There are 9 hidden switches. A switch that is on adds its own fixed numbers to the row, and there is some noise. The rows also spread widely along 10 directions, which tell nothing about the answers.
Known rows, each followed by its switches (1 for on, 0 for off):
[-16  27 -12   2   0 -12 -13  -1   3   5  -7   7  11  34  25  -1   9 -22
  22 -21   7  -2  10 -30  26  17   4  -4 -16  27   3 -40  -9   4  46  -6
   9  11   8] | 1 0 1 1 1 1 1 1 0
[ -2  -5  -2   6  12 -10   1  15   5   2 -14   2 -13   9   9  -7   2   5
   7  -9  -6  -2   4   3  -3   7  10   8 -17   5  16  -5 -17  -2  -9  -3
  -1  24   8] | 1 1 0 1 1 0 1 0 0
[  6   3 -15  -5  14 -11   4  26   4   3  -4   1 -37  -8 -23  -4 -11 -20
 -22  25 -33   0  16 -33 -14 -17   6  10 -29 -11  10  13 -13   1  11  17
  -2  -2 -26] | 1 1 1 0 1 0 1 1 0
[  9   0  13   1   8   4  -7  26  -3  -9 -14 -19   8  -5   1  -8  12   5
   1  -3  -3  -1   2  -2   5 -12  -8  -1  13  -1   7  11  -7  -1 -18   9
   3  12  16] | 0 1 1 0 1 0 0 1 0
[-10  -5 -24  22  17  21 -22  -4 -14  14  16  14 -36  -1  11  26   6 -14
  -1   6  11  -4  26 -33  20   6   8  19 -25  26   3 -30 -19 -13  40 -16
  11   1 -37] | 1 1 1 0 0 0 1 0 0
[  7 -27  -3  13  17  16  10  21   2  -3  -7 -26 -23 -34 -16  -7 -13  10
 -15  23 -22  -2  -2 -19 -28 -22  -2  21 -11 -10   3  19 -26 -19 -18  20
   1  -7 -18] | 0 1 1 0 1 0 1 0 0
[  3 -15   2  19  13  26 -10  22  -2  -8   2 -43   8 -35  -7   3  20   8
 -10  -3  -4  -9   2 -21  17 -12 -21  16  13  -9  -2  -6 -17 -10  -3   4
   7 -10  -3] | 0 1 1 0 1 0 1 0 0
[-12  14 -23  -3  -1  -3 -30  -6  -3   9  14   6 -36 -13 -13  25  19 -17
  -4   3 -17 -10  33 -45  31 -20  -3  17 -15   5  -1 -11  -3 -13  53  -1
  14 -34 -30] | 0 0 0 0 0 0 1 1 0
[ -4   8   2   0 -21  -2 -14  31  24  11  -1  19  22  11  25   6  30  -1
  -3 -17  -3  11  21  -8  18  15   6  -1  -6   9  -1 -43 -17   9  29  -2
   9  22  -7] | 0 0 0 1 1 1 1 0 1
[ -4  -5  -9   8   7  -4   0  24   3   6   1  -5 -28  -6 -16   1   0   4
  -6   4 -20  -4  15  -7  -4   3   4  19 -14  -4  17  -7 -14  -5   3  -2
   2   4 -13] | 1 0 1 0 1 0 1 0 0
[ -1   0   3   2   6 -13  -2  14   2  -1 -21   5  -8   8  12  -4   5  16
  12  -7  -3  -4   5   6  -5   0  15   6  -4  11  15   2 -15   1 -17 -11
   2  26  22] | 1 1 1 0 0 0 1 1 0
[  9 -27 -25   2  -3 -27   0 -12  18 -19 -13 -10 -29 -16  -2   0   7  -6
  -9 -19 -12 -11   3 -26   8 -24  -2  -4 -17 -16   0  14 -26 -14   3   8
 -14 -13 -15] | 0 0 1 0 0 0 1 0 1
[  0 -25  -1  13   5  13   9  24  10   2 -10 -20 -19 -33  -8 -12  -9  17
 -11  15 -23  -7   1 -10 -25 -16   6  24 -15 -11   6   8 -32 -15  -9  12
  -1  10 -16] | 0 1 0 1 1 0 1 1 1
[  8   9 -10  -1   1  -3  -1  41   0   2  -7  -8  21   3  22  -7  19  -6
 -14 -12   7   5  -6  -9  24   7 -14  -7   3 -10  -6 -40  -3  19  19  -2
  -8  28  -4] | 1 0 1 0 1 0 1 0 0
[ -1  10  -9  16  24   9  -9  22  -6  -4  14 -33  -8  -5  -4 -10   3 -21
  -7   0 -10  -9   2 -21  22  16   0   9 -12 -15  20 -21  -5  11  11  -1
 -11  19  -7] | 1 1 0 0 1 0 1 1 1
[  5   5 -10  -5  14   0 -18  16  -7 -12  -5  -1  -7  11  14  11  25 -12
  -4 -11  11  -6  19 -15  36   0  -2  -2   4  10   8 -16   0  -8  12  -9
  -1  19   3] | 1 1 1 0 1 1 1 0 0
[  3   2  -2   2   8 -26  20  21   4 -16 -17 -18   0  -3   5 -29 -15   3
  -7  -3 -13   1 -21   1 -18   9  11  -9 -11 -19  15  -5  -6   9 -18   4
 -19  28  12] | 0 0 1 0 0 1 1 0 0
[  3  -5 -36   2  22 -26   2  -2 -19 -16 -11  -9 -35  -7  10 -12  -4 -12
 -14 -14   5 -15  -7 -11  28  -3  -4  -3 -14 -18   7 -17  -5  -3  23  -9
 -23  25  -7] | 1 1 1 1 0 0 0 1 0
[  0 -16 -12   9   9   8  -8 -15   1  -5  -9  -3 -28 -13  10  11   5  -2
   9  -2   2  -8   7 -30   5 -21  -2  13 -11  15  -6   9 -24 -24  12   3
   9 -19 -15] | 0 0 0 1 0 0 1 0 0
[ 12  10  12   2   7  23   5  33   2  -3 -11 -15  20  -7  12 -12  -4  -7
  -2  26  -3   8 -12 -29 -23 -10   1   0   4   9 -12  -3 -13  10  -6  21
   2  10  -3] | 0 0 1 0 0 0 1 1 1
[  1 -10  -1 -13 -14 -12  15  31  14   0 -30  -9  17 -20   1 -12   4  29
   1  -1 -12  -3  -7  -7 -18 -30 -10   5   5  -5 -11  -4 -20  -3  -2  10
   7   2  11] | 1 0 1 0 1 0 1 0 0
[  3 -22  -4  12   8  21 -19  19   1   0   5 -10 -19 -21   6  15  24  15
  -9  -3  -2  -8  22 -13  22 -10  -2  24   7   8  10 -11 -21 -21   2 -11
   9  14 -16] | 1 1 0 0 1 1 1 1 0
[  4  30   1 -10  14 -26  -5  10   4 -18  -7 -10 -17  28 -12  -9   3 -33
   5  -3 -20   1  11 -19   6   6   9 -12 -11  -3  29  20   9   8  -7  10
  -7   4  18] | 0 0 1 0 1 1 1 1 0
[ 14  13   8  -3  10  -7  -5  38   5 -15  -9 -17   4  -5   3  -1  33   4
  -7 -15  -8  -6   2  11  24   7 -11   3  19 -16  15  -8   5  18 -16  -9
  -4  19  18] | 1 0 0 1 0 0 1 0 0
[ 13  -6 -13  11  15 -14  -5  -8  20 -14  -3   1 -20  10   6   5   4 -36
  -5  -8 -11   5  11 -43   7  -1   3  -9 -28   7   8   3 -26   2   1  11
   0  -8 -14] | 1 1 1 0 0 1 1 0 0
[ 15   5 -14  -3  16 -22   4  14  -3 -18 -17  -9 -15  17  15 -15   6 -19
  -9 -20   1   0  -7  -6  19   4  -3 -12  -9 -11  10   0  -6   5  -1   3
 -22  28   4] | 0 0 1 1 1 0 1 1 0

New rows. What belongs after each?
[-17  17  -8   5  12 -11   3 -16  -4  -7 -16 -13 -10  19   3 -15 -22 -13
  36   1  -3 -11  -7 -27 -15  -1  15   1 -19  19  13   6 -11  -2   2   2
  -3  -2  21] | 1 0 1 0 0 0 1 1 1
[-12   6   2  -5  10 -19  -3   5 -11  -5 -20  -7 -21  17   4 -10   3  18
  28 -18   1 -17   7  24   9   2   8  12   6  10  30   6   0 -11 -14 -17
  -1  26  31] | 1 0 0 1 1 0 0 1 0
[ -5  26   8 -12  -4  10   0  34  -1  14  -5  22   7   1   0   0 -12  -8
   1  45 -16  17  16 -31 -34 -11  12   3  -9  23  -8 -13   0   1  27  21
  22  -5 -14] | 0 0 1 0 0 1 0 0 0
[ -7  21   2  -3   0 -13 -21  19  -3   3  -3   7 -10  25  -1   6  20  -6
  10 -12  -3   3  24   4  22   7   5   1  -1   9  22  -4   4   3   8  -8
   6  12   9] | 0 0 1 0 1 0 0 1 0
[ 33  -4  -6  -3  12  -2   9  27  10 -16 -11  -3  -5   4  13 -12  -1 -34
 -25  14  -7  16 -12 -31 -14  -9   0 -22 -14 -13  -7  12 -13  15 -15  28
 -20  14 -20] | 0 0 1 0 0 0 1 0 1
[ 11 -19  -7  16  11   6   4  16   5 -11  -7 -19   5 -19  18  -6   4   4
 -10  -5   3  -2 -10 -20   3  -2  -6   1  -1  -1  -3 -16 -25  -1  -5   1
  -4  19  -5] | 1 1 1 0 0 1 1 0 0
[  8  14  -4 -12   5  13   2  28 -13  -2 -21  -5  26  -9  25 -15  -6  -9
  -1  23  13   2 -14 -36  -7 -26  -6 -12   5  12 -24 -19  -5   9  22  19
   0  17  -1] | 1 1 1 0 0 0 0 1 1
[  4  -8  -7  10  12   8  -7   1   8 -13  -8  -6 -12  14  16   2  10 -15
  10 -12   8  -6  11 -21  12   5   0   2  -4  20  10  -6 -22 -12   0  -1
  -2  10  -3] | 1 0 1 1 1 1 1 0 1
[-12  11  -4  12   9 -13  -3  -3   1   0 -12 -11   0  12   8  -9  -5  -3
  22 -12  -5  -6  -3 -17  -1   6  10   1 -18  12  13 -10 -15   8   1  -4
   6   7  20] | 1 1 1 0 0 0 1 1 0
[ 10  -9 -12  -8   5  -4  -9  15   2 -12 -16 -10 -17 -26  -1   6  21  10
 -14  -3  -9 -14  11 -21  18 -32 -12   8   9  -7  -5   6 -13  -8   4  -1
   3  -3  -1] | 1 1 1 0 0 0 1 1 0
[-13   4 -16 -10  18  -7   1   3 -23   1 -20   9 -48  16  -2 -10 -19   9
  18  16   1 -17  13   5 -13  -7  30  16 -14  17  25  12   0 -25  -1 -12
 -11  30   8] | 1 0 1 0 1 0 1 1 1
[  4 -29 -19   6   8 -10   7 -14  -4 -24 -29 -30  -4 -21  21 -16  -5  11
   4 -16  14 -19 -24 -16   3 -25  -4  -8  -3 -10  -8   5 -24 -19 -10   5
 -19  11  13] | 0 1 1 0 0 0 1 0 1
[ -6  19   2   1  20   5  -8   9 -11  -8  -2  -4  -6  14   2  -4  -6 -18
  15  15   1  -3  12 -19  -3   8  14  -1  -4  19  19  -4   4   1   3   2
   1  14  11] | 1 1 1 0 0 1 0 0 1
[ 10  21  24   4  14  35   2  34  -3  -6 -22 -20  45   2  25 -14   6  -5
  16  18  11   2 -16 -25 -11  -4  -4  -3  19  25 -14  -9 -14  16 -11  15
  11  18  26] | 1 1 1 1 0 0 1 1 1
[ -5  -2  -8  -6   7  17   2  -1 -12  -5 -21 -21  -6 -19  -1  -5 -16   0
  12  23  -2 -11  -6 -47 -17 -47  -8  12   0  19 -20  19 -16 -30  15  23
  11 -26  -2] | 0 0 1 0 1 0 1 1 0
[-21  23  -1   8  11  -3  -9   8  -7   2  -3 -22   3   7  -9  -6  -1  -7
  18   0  -8  -9   8 -13   6  12  11   6 -12   2  18 -16   0   1  15  -1
   2   0  18] | 0 1 1 0 1 0 1 0 1
[  5  21  13 -13   6  -1   3  39  -2   2 -19   7  -3  21   2 -15  -4  -1
   4  22 -10   7   8   3 -25   0  22  -3  -3   9  16  13   3   6 -17  10
  -4  31  13] | 0 0 1 0 1 0 1 1 1
[ -2  16  11   6   5   6  -7  37  -3   7   8  -1  10  17  11  -6   2  -8
  -1   6  -4  15   7   3   0  26   9   2  -5   7  18 -25   4  11   3   2
   3  32  -5] | 0 0 0 0 1 1 0 0 0
[  7   2  11   9  12   6   2  39   8   3  -5   7   4  19  15  -6   0  -4
  -3   7  -4  15   8   1 -14  21  17   0 -13  13  15 -13 -15  12 -17   2
   1  42   1] | 1 1 1 0 1 1 1 0 0
[  3  20  18   6  24  30  12  29  -7  -4  -7 -20  16  18   8 -21 -28 -21
  17  38  -1   9 -12 -26 -39   8  14   0  -4  26   8   3  -6   5 -18  25
   3  19   9] | 1 0 1 0 1 1 1 0 1
[ -4  39   5  -4   8 -15 -14  30   1  -2   2 -13  14   5  -5   3  24 -15
   0  -9 -15  -4   7 -15  27  14  -4  -4   0 -13  15 -25  13  29  14  -5
   3   3  18] | 1 1 0 0 0 0 1 0 0
[  4 -13  10   4   5  -2  -3  11   7 -12 -17 -21  -3 -18   2   2  16  24
   9 -12  -8 -12   2   1   2 -16  -4  12  10  -3   9  13 -17  -7 -30  -5
   7   4  21] | 1 1 0 0 0 0 1 0 0
[  1   8   3   9   4  15 -10  37   2   9   5  -1  19   1  11   0  12  -5
  -5   6  -2   9  13 -17   9   8  -3   6  -1  15   3 -34 -14   8  18   3
  11  21 -10] | 1 1 1 0 1 1 0 1 0
[  0 -12  13   1 -18  -2  -3  10  25   7 -13  10  11  10  11  -1   5   6
  20  -3  -9  14  11 -11 -24 -17   6  -1  -9  23   0  13 -26  -6 -13  19
  16  -5   0] | 0 0 0 0 1 0 0 0 1
[ -5  27  20   9  11  17 -18   5  -5   2  -4  -5  13  25  20   4   6 -10
  30   1  11   6   1 -15   0   8  10   0   3  31   9   1  -4   4  -9  -1
  16   6  20] | 0 0 0 0 0 0 1 1 0
[  1 -20 -17   3  16  -9   0  23  -7 -12  -4 -17 -39 -20 -16  -8   3  16
 -16   1 -15 -20  16  11   7   4  13  17  -7 -21  31  -5  -6 -17  -8 -15
 -20  34  -4] | 1 1 1 0 1 1 1 0 1
[  8   4  14  17   7  32  -6  37  14   2  14 -20  17 -24   1   0   8 -19
 -19  29 -17  11   5 -43 -10   2  -1   5  -5   0  -6 -19 -15  12   9  23
  12  -6 -24] | 0 1 0 0 0 1 1 0 1
[  6  21  14  13  19  -1  -2  30   8 -14   4 -34  13  20  -6 -12   8 -23
   5 -10 -14   3  -2  -7   9  33  -3  -4   1  -6  29  -7  -1  22 -23   3
  -4  16  20] | 1 0 1 0 1 1 1 0 0
[ -1  -5 -15   9   9  -5   1   3   3   0  -5  12 -41   3  -2   0  -7 -10
  -2   9 -14   0  14 -12 -13   5  18  10 -27   4  14   3 -18  -9   6   3
  -7   7 -19] | 0 0 1 1 0 0 1 0 1
[ 10   4 -13 -20  -4  -7  10  21   8   2 -27  12   3   5  24 -15  -7 -16
  -2  13  -1   4  -7 -39 -13 -28   1 -10 -15  10 -21  -6 -17   2  23  24
  -5  15 -11] | 1 0 0 1 1 0 1 1 1
[  8  13   8  10  12  17  -5  20   4   0   0  -9   5   4   6   0   3 -19
   7  14  -7   8   0 -35  -7  -3  -4   5  -3  19  -2   0 -15  11  -1  12
  13  -6  -4] | 1 0 1 0 0 0 1 1 0
[  0  -2  -2   6  10  23  -3  20 -13  -2 -10 -17   9 -22  10   1   8   9
   5   9   8  -6  -5 -20   5 -15 -18  13  16  13 -11 -18 -11  -8  15   2
  11  -2  -2] | 1 0 1 1 0 0 0 0 0
[  2  30   6 -19  10  27 -15  31 -17  -1  -9  -3  20  -4   9   8  12 -13
  -2  31   8   1  14 -41   7 -25  -4   0  16  22 -18 -14   9 -11  30  16
  17  -3   3] | 0 1 1 0 1 1 1 0 0
[  0  -5 -17   0  12 -13   1  -7  -3 -22 -22 -26   7   8  27 -19   3  -9
  13 -25  17 -15 -13 -21  21  -7  -1 -12  -3   3   5 -11 -16  -8   4  -2
 -17  28  20] | 1 1 1 0 1 1 1 1 1
[ 19   4  21 -13   9  21  -5  25   7 -12 -25 -11  18   3   6   5  15  -8
  15  13   1   5   4 -29 -13 -34 -14   0  21  25 -10  31 -12  -7 -26  24
  18 -15  17] | 1 0 1 0 1 0 1 0 0
